The same things were measured in two ways. Each way mixes the same 12 hidden numbers, adds some noise and spreads widely along 6 directions of its own, which tell nothing about the thing.
Some things both ways: the first way, then the second way.
2,6,-3,-9,13,8,17,2,-13,-5,2,-12,2,6,2,-7,-5,5,1,0
5,13,-2,1,-8,26,-22,-41,14,36,-4,12,-3,-5,13,-13,12,1,1,8,-7,-8,34,-34,18,0,-8,-4,14

10,2,2,-13,5,-13,2,-19,6,-10,1,7,-12,3,9,-10,-8,7,2,-7
12,11,-4,11,-5,2,-21,-3,-16,4,22,-2,-15,12,15,6,2,-7,17,-12,5,-2,10,-5,-3,-13,16,-6,9

2,0,-11,-10,1,-12,30,7,-9,-5,-30,-16,-21,-25,8,4,-19,31,-3,8
-21,3,2,15,10,-6,9,-4,-14,-6,17,13,-32,1,18,2,-5,3,-6,3,16,14,2,3,-5,-4,-4,5,22

14,-4,-9,19,-11,-14,-3,5,2,-9,23,-9,13,-3,-21,6,2,-1,1,-16
4,-7,-8,8,7,6,7,-2,-1,-1,0,-3,-5,-8,2,0,-3,19,-9,3,0,8,-6,1,2,-2,13,-6,-5

27,5,-10,-3,-16,4,8,6,-13,-22,12,-1,0,-10,-4,-1,-13,9,5,-9
15,-4,-2,-4,-8,-12,6,-4,2,-3,2,-3,2,-8,-6,5,-8,4,3,15,-4,7,14,4,6,-5,8,14,-9

52,-18,6,-9,16,-6,5,15,-34,-16,2,-9,1,-34,-45,-11,11,12,23,-14
21,-14,14,-1,-9,-18,13,32,-3,-20,-9,-8,-6,-8,-9,0,-5,-2,15,12,8,2,-17,21,-4,-20,24,16,-4

-7,17,-9,2,-12,-14,30,-10,17,-10,1,6,-12,10,24,11,-15,-5,-9,11
2,12,2,4,0,3,10,9,-7,-6,2,14,-15,6,17,-4,8,3,5,14,-5,4,16,2,-2,2,-6,-7,20

11,15,-4,-26,3,-11,-16,20,-25,2,17,-6,17,1,-18,-6,6,7,-15,5
-15,-11,-5,3,-11,-25,25,-4,8,-16,-3,15,-13,1,6,-18,0,-4,-3,10,9,3,3,-1,-7,-7,9,-14,-1

2,-7,9,16,-3,24,-53,0,-2,3,28,6,17,-7,-21,10,25,-22,-17,-10
3,-4,7,26,6,3,-4,-19,7,-14,9,7,-26,-12,10,-8,5,5,-1,-1,12,-5,-6,15,-4,-13,15,-12,11

20,-9,-2,7,15,-9,1,-17,-6,10,2,-17,-21,-2,10,0,22,-4,-2,-13
-8,-3,12,10,3,5,0,-9,10,15,-2,5,-10,5,6,-7,9,13,-8,-6,0,9,-3,-6,-2,2,1,-7,4

49,20,-6,6,-3,27,18,4,-4,-23,-3,1,18,36,-32,-3,-12,-15,24,-15
0,-11,19,20,8,-20,29,14,20,-28,11,8,-23,5,18,-17,-7,-6,-12,-7,4,11,-11,29,-17,-16,21,-29,6

-20,-11,9,-11,17,-3,-31,-1,-5,-3,17,0,-14,-5,4,-7,4,11,-6,-5
13,4,9,6,-4,-11,-10,1,-2,-2,10,-5,-13,6,9,5,-7,-7,6,-4,4,11,4,12,-2,-9,19,5,-3

8,-7,-15,6,-4,2,-11,-6,-11,7,10,8,7,14,-2,26,17,-2,-5,-27
-12,-3,23,26,7,-4,5,-20,17,0,29,18,-32,2,8,-14,18,15,1,-6,8,17,7,-16,-16,-16,9,-25,30

-24,35,-22,18,-20,-14,-9,-1,6,17,53,30,11,18,11,4,-1,-1,16,-6
23,-14,-16,-3,-19,-19,-1,-4,5,7,1,-15,21,14,-5,6,16,11,12,-8,-13,-3,10,-5,-2,-2,22,-11,-33

6,-17,7,9,8,4,-5,-3,-8,2,-3,-20,-5,-25,1,-3,8,4,6,11
20,2,13,14,1,17,-13,-12,4,-6,-2,8,-28,-14,11,-7,4,-3,10,13,6,-6,6,14,6,-12,15,-5,20

-23,12,-12,-9,3,18,8,7,-1,-2,8,-2,-9,-17,3,2,-4,1,-5,1
-14,3,-11,5,0,2,2,-8,-6,22,-4,7,-6,4,19,5,0,9,-16,0,0,3,9,4,10,6,-14,13,3

15,-7,19,-28,7,8,-13,-2,-25,-23,13,-4,-6,24,-12,-4,0,18,14,-8
11,-3,-4,13,-10,-8,7,28,-29,-6,15,-2,-12,8,11,23,3,4,14,4,5,-5,-16,28,0,-16,-1,18,10

-1,4,-3,4,10,10,17,15,-3,-22,-2,-16,-7,38,-23,8,-10,3,5,-29
-11,3,1,7,11,11,-6,-12,-2,23,2,4,-4,1,19,2,-1,8,-7,-12,8,5,7,-9,9,-2,-4,16,13

-14,10,-15,14,-1,-8,-17,-12,-1,13,26,-3,8,27,16,6,11,-4,10,-12
5,-10,-1,12,-9,4,5,-22,9,19,11,-3,4,11,1,-1,13,15,-1,-10,-8,3,1,-15,0,-1,5,-20,-12

-3,-11,3,-26,-5,20,5,2,1,2,5,24,13,2,-13,-6,-2,-19,-11,-2
0,20,-29,-2,7,16,-25,-28,0,18,13,-8,9,-3,6,4,6,10,-12,-20,-17,-18,26,-29,0,5,0,-6,-4

16,8,6,-7,-12,-43,20,-15,-16,3,0,-5,15,-24,9,-9,-13,39,1,21
18,6,-8,3,-22,-19,6,20,0,-22,3,-4,-21,-17,-6,-5,2,0,2,20,-8,13,12,5,-12,-17,19,-15,-3

9,7,-19,7,-9,-23,13,-19,13,6,8,2,9,28,10,9,-2,2,1,-16
4,-21,-4,-11,-2,-6,38,26,1,0,-13,13,5,8,-11,-12,-1,14,-9,27,-6,6,-11,5,3,-4,5,-12,9

6,-12,-5,-13,-11,-10,-6,18,-9,-9,19,8,-6,-23,-5,12,1,4,-12,11
5,5,-5,-5,0,4,-2,6,-10,-10,-8,8,-11,-8,2,3,-2,4,2,13,-3,-7,10,9,-1,0,4,11,8

16,9,5,-31,24,-12,-3,6,-29,-13,-12,-10,2,41,-4,-4,-7,19,0,-5
-10,6,7,-3,-18,-14,2,1,1,3,0,2,-10,2,-2,-4,-4,-13,-4,-6,0,-1,4,-10,-5,-11,1,3,2

6,0,15,-20,26,-11,-1,2,-29,-1,-14,-15,-7,33,12,-11,-5,24,3,5
3,12,3,11,-19,-6,-3,8,-15,-7,8,-6,-9,4,4,8,-13,-14,4,-10,6,-12,-11,15,-2,-13,6,12,-1

21,-5,-5,-2,-2,8,23,-3,5,-14,1,5,12,11,-11,-9,-9,-24,3,-11
2,13,-7,12,1,12,13,-2,-5,2,14,-8,10,10,5,4,-9,15,-14,-9,-9,1,-6,-2,1,8,-3,-13,-9

-50,5,1,-11,12,6,-41,11,5,17,20,5,-3,7,-4,1,14,-15,-43,-15
-36,0,-7,-2,5,-22,6,-15,7,8,-12,7,-2,2,5,-11,-6,9,-30,-9,7,13,4,-8,-3,10,1,8,-13

-11,12,-1,-2,11,-2,-8,8,6,-2,4,3,12,15,-10,-7,-8,-9,-7,-1
-4,8,-14,8,-6,12,-11,-14,-16,8,0,-1,-3,5,11,1,-4,-4,0,-7,8,-16,-3,-4,9,-2,3,-1,1

47,9,-3,-21,20,6,-15,6,-21,-31,1,-3,-9,13,-15,10,0,12,0,-13
-25,-6,18,-7,-4,-14,28,8,13,23,-9,6,-12,5,-9,-10,6,4,-31,13,-13,19,-5,-8,-2,1,-30,8,4

-45,1,0,17,12,-7,-10,-5,14,-3,21,-7,7,34,25,-15,-8,-20,0,-5
20,13,12,1,-13,7,-1,-20,13,5,-6,-4,8,9,-4,-11,-10,4,0,10,-8,12,12,-5,6,11,12,-17,-19

Other things, the second way, with their names:
(382): -10,9,-16,5,5,13,-31,-21,-11,22,-1,-5,-4,-3,5,16,6,15,-15,-20,-5,-18,0,-1,4,6,-5,18,-4
(315): -15,-5,1,-1,7,11,3,-11,-5,0,-19,35,-10,7,21,-14,0,6,11,10,22,-10,9,0,9,4,10,2,30
(201): -9,-4,-3,-2,-9,-4,-13,-15,-5,3,6,9,-23,-10,-21,-8,6,1,-5,13,4,-14,-2,-15,-6,-14,6,-2,14
(344): 14,9,-2,9,-5,10,4,-2,-15,-22,1,4,-11,4,11,-6,3,-7,23,21,11,-15,2,5,5,2,6,-6,9
(19): -8,12,12,6,2,12,-15,7,-6,17,-10,12,-17,12,4,-5,-12,-3,-19,-3,6,0,-18,16,3,-3,6,-1,16
(120): -16,-3,4,-3,2,5,-9,-30,6,33,-15,6,-6,0,-2,-13,14,13,-11,20,8,10,8,-25,17,13,-15,16,2
(69): 17,-12,13,0,2,-28,13,6,12,-21,9,3,-12,2,1,-8,-8,-2,5,15,5,25,11,14,-8,-10,30,-7,-3
(119): -14,-10,7,-2,-10,-31,35,31,-10,-5,-3,9,-16,13,-8,-1,7,8,-14,32,-4,21,-11,17,-8,2,-17,5,3
(617): 7,-7,18,3,4,13,16,-8,-1,-1,-9,14,-8,11,-5,-11,3,10,2,30,5,-1,-13,11,9,9,0,-7,8
(642): 8,-11,-3,2,-16,3,10,-8,-15,7,2,4,-7,-13,-9,8,-4,5,8,28,11,-3,-2,1,19,-12,-5,22,11
(465): -15,3,0,-6,3,-8,-8,10,14,14,-19,7,-11,-2,9,-13,-6,2,-26,-16,-4,14,6,1,-10,-4,17,-6,-1
(248): -17,-7,-1,6,-11,-13,6,-19,3,9,-9,4,-1,2,-2,-3,8,15,-11,1,3,3,-2,-4,0,9,-5,6,-15
(435): 25,-11,6,2,2,3,17,1,-4,7,24,-9,10,9,-2,5,-4,-2,17,11,6,-2,-3,-11,15,-18,1,11,11
(48): -6,-11,-27,-13,-1,4,9,22,-44,-4,-25,14,-6,-3,1,12,-22,-4,-3,29,18,-20,-22,33,19,1,5,32,10
(470): -9,-15,-7,6,-9,-21,27,25,-21,-14,-4,1,-8,15,0,7,7,3,0,9,5,-2,-25,22,-8,1,-2,3,-8
(282): -5,-2,-2,4,-2,-4,-1,2,-11,-8,-3,15,-20,0,7,-1,14,8,10,14,7,-7,4,2,-6,-4,3,4,18
(323): 5,-9,-10,1,-11,7,-3,-8,-4,25,0,1,-6,2,0,-2,-5,0,-10,-3,-2,-1,-2,-7,10,-13,11,-9,0
(423): 2,11,2,-2,-16,0,8,9,-14,-8,-2,-2,-5,2,0,-2,-7,-9,12,5,7,-3,1,-9,1,-9,4,7,6
(197): -35,-13,-4,-3,-3,-5,14,13,-13,21,-27,19,-16,-1,2,-2,-11,4,-32,5,11,0,-24,17,8,-1,-10,23,10
(477): 14,4,33,22,2,12,7,-28,20,-9,17,17,-20,12,13,-19,17,16,18,15,3,26,20,-13,-6,5,13,-38,17
(213): 3,6,9,5,-6,7,-11,-16,17,14,-2,12,-17,-9,8,-15,19,7,2,14,-5,7,25,-20,1,-8,-2,-8,19
(391): 18,-1,-18,12,-22,11,14,-30,-11,9,20,-16,28,13,7,10,3,11,25,-9,1,-6,10,-25,16,4,3,-10,-24
(294): 9,-16,-20,-13,-21,-6,8,5,-19,20,-14,-7,12,-5,-6,10,3,1,9,21,3,-9,0,-6,23,-9,-6,32,-6
(284): -31,3,-1,17,-7,-20,-2,-3,-14,-6,4,20,-24,2,8,2,-19,5,-23,-11,21,4,-17,26,-9,-6,11,6,8
(111): 20,10,-4,-7,-13,20,-19,0,-13,17,-8,1,7,12,1,3,12,4,21,2,-5,-15,8,-15,9,-2,9,0,8
(516): -14,17,-2,10,6,12,-32,-16,-4,17,-4,14,-19,11,30,-4,12,8,3,-18,7,3,19,-10,-5,7,10,-8,13
(629): 0,2,-14,4,10,12,-2,-5,-7,15,2,5,13,21,15,-2,2,13,-1,-9,7,-6,-2,-5,9,7,8,-4,4
(345): 13,-8,9,21,-12,-11,19,-6,4,-3,17,-2,-3,11,18,-10,8,0,19,9,16,12,0,-5,7,-13,7,-10,4
(182): -29,-4,14,-1,4,-9,8,-11,15,12,-16,16,-14,7,1,-21,3,3,-21,-2,4,12,-1,-9,-4,5,1,-6,2
(245): -16,6,-1,10,-12,-3,-4,-16,-3,2,2,7,-15,-6,-4,-2,1,8,-11,-4,5,-3,-2,-5,-8,-3,2,0,1
(575): -4,3,11,12,9,-3,2,-9,-3,-1,15,6,-16,2,16,-3,-13,-8,1,-1,21,10,3,0,6,-14,10,10,21
(368): 12,-25,12,1,9,-9,30,7,20,-2,-13,13,-11,5,6,-23,22,21,6,39,0,32,10,-3,2,5,11,-21,6
(267): 27,-5,11,0,-9,-9,21,26,-3,-26,1,-2,-8,10,0,-1,3,-7,17,18,-9,1,-4,24,-9,-7,14,-13,-4
(168): -14,-5,-6,7,2,-3,24,3,-14,-7,2,8,-16,-1,-10,-5,4,16,-14,26,4,4,-16,4,0,6,-12,-4,5
(288): -14,16,2,19,6,-3,-10,-25,2,-11,12,8,-17,-1,20,-4,-7,6,-5,-13,14,6,12,2,-6,4,11,-5,2
(589): -26,19,5,-4,12,6,6,-9,7,11,2,6,-14,2,1,-6,0,6,-27,-5,-17,6,17,-23,-11,11,-21,-5,9
(81): 0,3,14,0,12,5,8,12,0,0,-2,10,-6,9,7,-3,4,9,-5,12,-4,2,-4,10,1,3,-4,7,18
(22): -7,16,-2,12,2,5,-23,-19,-17,9,16,-2,-11,11,12,9,9,10,9,-6,11,5,7,-16,0,6,-2,11,6
(240): -5,-5,-8,-22,-11,-14,0,1,2,10,-20,-3,-3,-11,-23,-1,-6,-5,-22,10,-15,-7,1,0,0,-4,-1,14,-14
(597): -7,-4,-17,-16,-2,6,-14,-20,-11,14,-26,18,-2,-7,2,-10,4,7,9,24,16,-9,21,-22,18,7,7,20,13
(27): 3,9,18,14,-5,-8,-9,-5,-4,-9,19,-6,-16,0,-2,-2,-6,-7,8,-2,17,5,-8,-2,-4,-15,14,9,8
(212): 37,-9,1,-4,-4,9,13,1,-1,-2,16,-14,8,0,-11,0,6,-1,21,24,-8,-7,6,-12,10,-10,5,-3,2
(650): 2,9,-13,2,-9,0,0,2,-15,3,-3,-17,6,5,8,7,-7,-12,-2,-6,2,-17,-8,2,8,-2,-3,14,-13
(646): -1,-11,11,12,9,-6,6,-26,15,4,18,4,-7,-5,-3,-6,8,17,-7,5,4,3,4,-8,0,-4,-2,4,5
(433): 6,-3,1,3,-8,0,-2,1,-3,0,-3,-5,-4,-9,-6,-5,-3,1,6,2,9,-7,-6,-6,5,-15,15,7,3
(544): -10,-9,-15,4,3,7,17,14,-19,20,-6,5,2,12,2,5,6,17,-15,16,5,-4,-24,4,15,4,-18,9,9
(229): 25,6,18,9,9,10,-18,-26,27,2,15,-12,-1,1,18,-4,5,-6,16,-30,-11,-6,26,-12,-6,-11,24,-12,-5
(463): -5,4,6,4,1,2,-2,-4,1,4,-4,6,-11,-1,8,-5,4,2,0,3,2,-1,4,-5,2,-2,1,6,10
(350): -27,-2,3,7,-1,-20,5,8,-11,-6,2,6,-17,4,3,8,14,15,-4,-14,5,5,-3,-4,-22,0,1,11,1
(429): 18,0,11,6,0,6,15,7,-2,1,4,2,-1,9,14,2,1,8,13,13,0,10,7,6,7,0,2,3,9
(241): -12,15,-6,7,-7,6,-18,-15,2,16,10,-7,-12,-3,-6,2,-2,1,-24,-21,-17,-10,2,-11,-9,-5,-3,-9,-3
(326): -2,-1,6,2,4,-1,-4,-8,5,7,9,6,-14,1,2,-1,5,8,-2,-2,-3,5,11,-10,-6,-7,5,-3,11
(334): 3,-2,0,-21,-2,7,11,6,-3,-5,-20,18,-11,-11,-23,-11,-3,2,-7,36,-9,-12,3,-2,2,0,0,1,17
(402): 44,9,-2,-6,-13,19,-10,-12,2,3,3,-14,6,-11,-1,0,-15,-14,19,13,-6,-7,21,-9,18,-14,19,-2,-5
(431): 31,-14,-3,15,-17,-5,17,-16,-4,-13,30,-6,-10,-8,-3,-2,5,-5,26,27,10,-4,6,-5,12,-24,8,-11,8
(220): 7,-14,11,-5,-5,-12,3,3,16,9,-5,-1,-11,-4,-2,-4,16,3,1,-2,-13,5,10,-5,-8,-15,8,0,0
(517): -10,16,13,9,6,11,-10,-17,0,4,11,14,-16,4,7,-3,-10,2,-7,-5,9,-5,3,1,0,-3,2,2,23

Some of these things the first way, each followed by its name:
3,13,-12,5,-7,-12,-5,18,-19,-8,11,0,17,29,-5,13,-8,10,3,-8
(245)
5,-17,6,-8,5,4,-23,1,-1,-10,12,13,18,-1,-14,-1,0,-4,4,-2
(212)
-10,-7,10,-9,12,19,16,-25,23,5,-2,-1,-8,33,-2,-23,7,-41,-6,-27
(629)
18,-12,13,-15,4,-14,9,8,-27,1,9,-21,-24,6,6,-13,5,14,-21,-4
(288)
27,16,-9,-23,0,3,34,-4,-13,-25,-21,3,-11,-21,3,-11,-27,18,26,8
(119)
3,-23,4,0,13,4,-35,9,-6,-10,24,-5,-5,14,-1,-6,10,-14,4,-6
(617)
41,1,-8,14,-3,9,-19,-1,5,-11,31,13,-14,9,-9,16,21,-29,-10,-17
(229)
-11,-19,27,-42,32,-6,-32,5,-13,-17,-10,-20,11,22,-21,-14,10,-20,-24,0
(423)
-27,-19,9,-4,6,20,-40,0,0,14,18,11,-12,-11,4,8,22,-12,-16,-4
(382)
70,24,24,-10,10,17,16,-23,4,-37,-21,-8,-10,18,-14,-34,-14,-24,-2,-4
(650)
28,17,-5,-5,-6,-4,-24,0,-5,-22,3,6,4,16,1,3,-16,14,5,2
(240)
19,4,-14,-5,0,18,-2,-9,1,-5,-15,19,19,-5,-2,6,-7,-11,9,0
(241)
-10,10,-15,10,6,7,10,19,4,-14,-5,7,4,4,-20,11,-21,13,-6,-26
(575)
-6,4,-3,-13,-4,-19,8,25,-9,-16,13,-14,0,2,-21,-9,-11,7,-9,-9
(597)
-22,-3,-12,23,13,-2,8,-7,9,16,-27,13,-6,-25,15,5,-5,3,-4,-11
(27)
-16,0,-25,-2,-5,-3,-11,2,-14,23,10,7,-6,-25,19,10,9,17,-19,-15
(284)
1,-6,11,-16,6,0,-30,6,0,-21,23,8,9,10,-12,-6,0,-15,11,13
(267)
40,10,6,-30,5,-13,-34,19,-30,-21,35,6,-1,2,-28,-5,6,12,5,3
(470)
1,16,3,10,-7,-10,3,12,12,-19,10,14,10,3,-6,-5,-18,-17,-7,16
(344)
-11,-15,-5,-20,9,0,8,10,-4,7,1,-23,-16,5,-7,-1,20,-27,-20,-10
(315)
-8,-2,9,2,12,-2,-13,-12,6,3,0,-6,-14,12,11,5,13,-12,-22,-5
(463)
9,-29,8,-8,10,-23,5,5,-28,-10,24,-35,-13,29,10,-10,13,3,13,-7
(477)
-7,2,-14,31,-10,25,15,-17,4,17,-21,-2,-8,13,28,12,0,-5,3,-16
(646)
-19,26,-42,21,5,-2,27,10,8,8,-29,-9,-2,-18,4,20,-17,19,15,-5
(197)
14,-10,12,-19,17,-17,29,-11,-8,-17,-6,-16,-7,41,-1,-20,-5,-6,26,-7
(111)
-7,-2,-23,2,-10,-2,-9,12,3,-3,21,17,1,-45,-8,3,-6,9,2,-9
(69)
2,4,6,7,17,-6,-1,3,-12,-7,6,-18,-23,-1,2,-12,-2,17,-4,-12
(120)
4,18,-26,6,5,-2,47,5,13,-7,-16,4,6,-9,-26,0,-18,-3,23,-17
(465)
